All groups share one centre, and each spreads out both ways along 14 directions, with some noise.
(in the rows, 128 means zero)
Some rows, each with its group after it:
[135  70 141  94 135 120 120 131 104 167 172  97 106 119 162 127 134 172] | Q
[ 72 114 157 100 159 161 156 114 145 131  98  99 136 143 120 125 121  95] | M
[136  98 107 146 106 139 144 132 102 144 140  97 159 121  87  78  65 136] | Y
[161 140 140 127 176  62  98 123 113 148 154 163 132 103 141 116 119 130] | Y
[116 178  70 181 158 129 142 143 139  99 131 153 126 123 134 151  99 127] | M
[ 93 110 134 188 152  98 101  65 196 120 150 131 139 182  83  86 136 152] | Q
[116  89 130 155  92 164 151  68 109 136 125 113  98 116 124 136  78 126] | Y
[ 94 118 111 153 139 185 166 137 168 157 148 137 188 126 100  67 104 129] | M
[139 104 141  88 145 118 121 165 136 145 174 110 122 109 111 130 139 141] | Q
[180 100 105 160 115 118  92 115 121 201 158 188  78 127 152 118 135 174] | W
[114 110  98 123 119 129 173 165  96 169 136 115 149 103 100  89 112 115] | Q
[162 144 179 179 179 102  72 142  87 171 124 104 137 135 124 157 109 102] | M
[ 99 128 127 153 107 158 140  83 158 136 119 134  94 155 120 142  92 111] | W
[155 132 100  71 177 138 155 105 188 138 130 142 169 132 103  97 172 130] | Y
[151 137 120 126 121 103  93 113 111 188 105 147 140 121 192 113 112  79] | W
[ 82 101 131 106 127 156 138 134 181 139 165 130 112 158 138 125 160 176] | Y
[175 111 114 149 134 122  58 122 162 162 193 181  97 142 153 146  77 195] | W
[146 152 116 154 153 170 115 157 137 184 100 112 132 166 125 201 170 120] | M
[137 143  93 123 165 145 185  98 153 166 131 127 135 143 107 135 178 142] | W
[133  64 127 138 105  87 111 153  81 169 140 121 114 119  97  69 131 143] | W
[108  81 102  78 121  86  89 155 159 126 132 128 113 116 113 111 141 100] | W
[106 161 185 151 167 102 138 129  99 186 148 152  96 119 146 149  79 101] | Y
[164 138 117 107 139 132 129 123 135 146 128 133 165 118 136 116 138 122] | Q
[177 131 156  92 147  30 103 109  91 134 134 132 131 155 119 107 124 159] | W
[184 202  71 175 128 136 163 140 116 149 128 144 158 105 126  91 109  87] | Q
[126 118 169 102  70 140  94 142 177 153 150 135 128 115 122 170 189 103] | Y
[131 183  94 134 136 158 195 153 137 168 153 162 162 125 113 169 124 152] | Q
[113 122  86 105  72 120 167 118 145 124 137  95 129 111 110 127 158  98] | W
[168 148  81 169  74 115 126 140 114 101 154  96  99 196 114 121  98 201] | Y
[139 149 166 143 176  94  96  80 136 143 124 120 141 163 141 166 118 126] | Q
[151 171 119 142 170  96 129 120 121 118 134 163  96 165 140 145 111 171] | Q
[172 168 146  93  72 129  96 138 115 124 119 183 146 115 173 181  96 129] | Q
[ 60 133 186 100 111 143 163 106 127 135  83 138 133 156 142  82 107  86] | W
[110 130 113 168 142 161 100 126 162 130 136 118 146 136 128 179 108 125] | M
[129 101 132 117  58 128 112 143 153  90 133 180  98 125  96  76 128 145] | Q
[185 150  84 102 182 111 153  54 154 138 142  88 142 166 132 115  96 146] | Y
[159 102 133 106 102 126 107 121 168 138 157 131 124  91 116  90 183 106] | Q
[122 111 129 149 153 142 107 104 146 129  66 113 176 169  86  99 151 107] | M
[121 122 159 131 114 158 106 150 157  93 148 133 108 142 104 155 123 161] | Q
[176 147  42 119 152 143 211  98 143 140 123 130 155 116  76  40 120 112] | Y
[123 113 135 126 138 119  92 156 129 115 149 187 126 101 141 174 142 179] | Y
[146 132 158 171 114 128 125 132  37 188 114  51 133 163 155 146  72 121] | M
[143 145 106 148 163 130 120 194 122 178 164 116 157 132 103 141  84 140] | M
[167 168 144 147 167 168 134 100 122 117 117 129 172  96 158 164 129 112] | M
[113 118 157  80  95 152 153 128 127 116  80 162  61 131 101 141 119  96] | W
[122 143 183 106 172 151 106 105 165 156 138 145 109 164 152 203 126 150] | M
[118 111  76 145 122 123 118 150 114 152 126 110 163  81 166 142 186 102] | Q
[165 113 176 174 135 126  96 128  99 152 174 123 125 124 116 143 102 177] | M
[175 138 125 129 114 163 130  88 152 110 120 166 163 139  99 123 112 162] | M
[128 154 101 142 133 144 104 163 194 149 129 201 160 143  97  98 104 118] | M
[150 175  88 134 156 143 149 122 173 110 142 157 172 138 126 108 140 158] | W
[147 168 111 139 122 133 162 154 111 145 111 152 152 125  70 114  84 101] | Y
[140 146 125 151 165 137 112 158 127 156 163 101 158 109 168 127 130 123] | Q
[164 160 179 205 114  76 102  88  96 151 136 144  88 166 108 139 101 140] | Y
[102 125 145 118 148 112  84 134 126  99  80 104 200 145 140  93  87  85] | W
[101 173 119 106 104 121 130 128 186 123 150 185  98 112 184 122 142  94] | W
[152 130 117 131 148  97 151 111 126 180 181 113  95 128 121 149 152 151] | W
[107 141 139 169  84  93  66 121 151 122 142 113 101 166 172 155 142 125] | Y
[157 170 177 120 140  70  92 202 127 144 156 128 121 173 100 121 169 149] | Y
[108 113 114 136 164 167 143 156  85 130 146 120  97  81 192 178 122 153] | Y
[148 146 112 101 138 118 183 122 121 147 115 163 138 138  64 130 127 146] | Q
[150 157 172 181 192 143  83 147 151 130 158 174 121 154  53 205  25 169] | M
[197 127 131 110  90 124 150 128  66 186 162  75  99 165 123 174  87 186] | M
[110 131 200 171 173 146 134 128 102 151 136 104 186 135 139  76 126 134] | W

New rows, each followed by its group:
[146 146 169 144 153 151 125 143 104 119 120 148 139 153 131  95  89 163] | Q
[185 150  58 111 125 139 134 144 151 115 130 105 141  94 133  75 134  74] | Q
[118 138  73  83 100  91 172 185  80 117 101 138  93 165 151  77 151 164] | M
[111 123 139 174 168  98 122 143 102 179 116 104 128 176 118  90 139 129] | M
[131 166 118 107 204 154 133 139 195 156 143 171 187 115 130 188 210 144] | Y
[167 121 219  55 127 135 115 149 132 117 131 170 138 148  64 107  85 172] | Q
[137 141  80 143 116 134 126 148 111 134  91 124 126 108 129 133 123  72] | W
[151 184 106 153 167 116 167 121 121 166 148  89  87 131 153 135 151  92] | Y
[ 87  86 145 161 184 119 106 101 139 119 100 106 110 151 136  54 167 114] | Q
[131  95 126 108 184 124 119 145 115 153 149  72 102 100 164 126 177 113] | Q
[162 138  86 114  81 144  96 132 162  75 118 132 183  99 132 124 138 103] | W
[137 124 160  91 167 152  89 167 179  94 153 105 104 124 139  85 130 110] | Q
[111 147 126 153  81 119 134 121 147 121 113 163 132 144  77  93  82 101] | Q
[142 166 136 153 140 108 123 148 120 159 162 172 168 134 143 141 114 174] | Q
[225 163 118 159 105  91 104 142  81 142 124 158 135 141 101 113  96 151] | M
[ 77  87 126 126 209 129 136  89 155 181 159  85 128 153 171 144 179 164] | Q
[ 87 106  91 119 131 168 128 114 145 114  90 129 153  85 137 175 118  78] | Y
[ 88  58 125 120  99 113 125  96 134 138 122 139 120 144 130  37 124 143] | Q
[122 110 151 137 139 119  94 110 119 120 116 128 150 150 138 117  90 144] | Y
[152 116 127 107 164 118 108 166 122 165 172 100 189 127 117  95  58 142] | W
[144 143  85 126 137 150 139 149 127 110 116 123 149 131 145 102 135 137] | Y
[147 158  78 147 151 117 182 132 113 167 144 112 121 115  94 137 133 107] | Q
[ 99 129 101 105 143 141 134 154 119  86  95 106 149 112 168 131 152 110] | M
[169 158 101 104 104 137 125 129 121 143 149  73 189 101 182 183 126 107] | W
[ 87 155  62 114 111 146 134 158 168 121  95 123 175 106 136 164 140  52] | Q
[ 82 101 149 139 109 169 122 119 169  75 104 109 123 177  59 121  78 134] | Q
[138 156 160 156 100 127 110 135 119  87 139 160 130 129 144 111 100 152] | W
[ 57 149 152 149 219  91 151 110 153 179 149 141  88 156 159 135 165 123] | Q
[138 200  54 142 147  98 149 146 151 136 139 115 144 126 113 150  86  68] | Q
[133 100 136  76 182 119  92 101 145 120  96 114 150 134 167 152 185 127] | Q
[148 107 189  96 121 153 100 121 146  81  81 130 145 148  62  75 103 108] | Q
[108 126 126 156 194 116 156 156  89 129  90 131 122 160  81  98 142 153] | W
[ 83 124 105  88 162 105 145 117 150 154 131 132 101 144 172 110 121 113] | Q
[151 114 148 113 149 180 181 128  85 172 121 106 159  85  87 130  76 100] | Y
[139 100  82 120 202 121 160 106  76 168  99 100 156 132 163 142 182 164] | Q
[ 86  93 167 136  82 108 115 122 161 154 182 160 121 144  99  99 106 167] | Q
[138 147 101 124 131 110 120 161 116 108 108 113 124 130 136 103 136 101] | Y
[123 153 148 158  77 155 169 144 123 119 123 181 121 145  36 148  94 157] | Q
[146  76 127 130 129 161 112 138 128  89 129  85  85 126 117  66 135 140] | Q
[124 125 120 144 151 184 184 104 119 151 136 162 128 110 151  88 120 157] | Y
[102 176 122 181 146 142 127 156 185 115 180 155 136 163 105 151 102 174] | Q
[147 142 140 145 114 140 100 147 129 120 162 159 165 124 170 105 106 172] | W
[123 105  92 153 141 127 125 145 120 163 147 103 162  90 141 138 196 119] | Q
[134  79 120 131 121  89  92 123 112 119 123  87 104 115 115 111 146 106] | Q
[119 151 135 100  66 152 135 143 196 136 109 143 153 167  76  92 160  93] | Y
[143 103 121  70 152 121 129 100 134 147 132 112 158 153 129 153 112 167] | Q
[185 137 145 139 103 129 166  94  90 171 159 115  92 133  85 163  86 155] | Q
[142 163  95 147 113 104 221 109  97 170 168 125  92 140 108 130 152 168] | W
[148 134 147 115  85  89 178  84 102 198 141 119  56 160 122  90 134 119] | M
[133 171  94 159 156 131 183 119 126 175 118 140 170 120 105 112 144  94] | Q
[167 150 134  86 140 148 148 123 168 127 130 183 112 125 143 100 214 150] | Y
[146  88 179 110 127 109  54 111 140 138 129 150 136 140 129  93  79 126] | W
[161 127 178 141 125 151 115 144  94 200 149  95 167  55 164 131 137  60] | Y
[133  97 121 141 144 121 139 103 100 141 105 100 121 132 109 131 149 128] | Q
[112 162 113 195 179 109 147 139 133 149 182 120 119 171 113  95  69 167] | Q
[111 114 190 140 134 171 116 106 135  78  92 111 164 149  92 115 112 136] | W
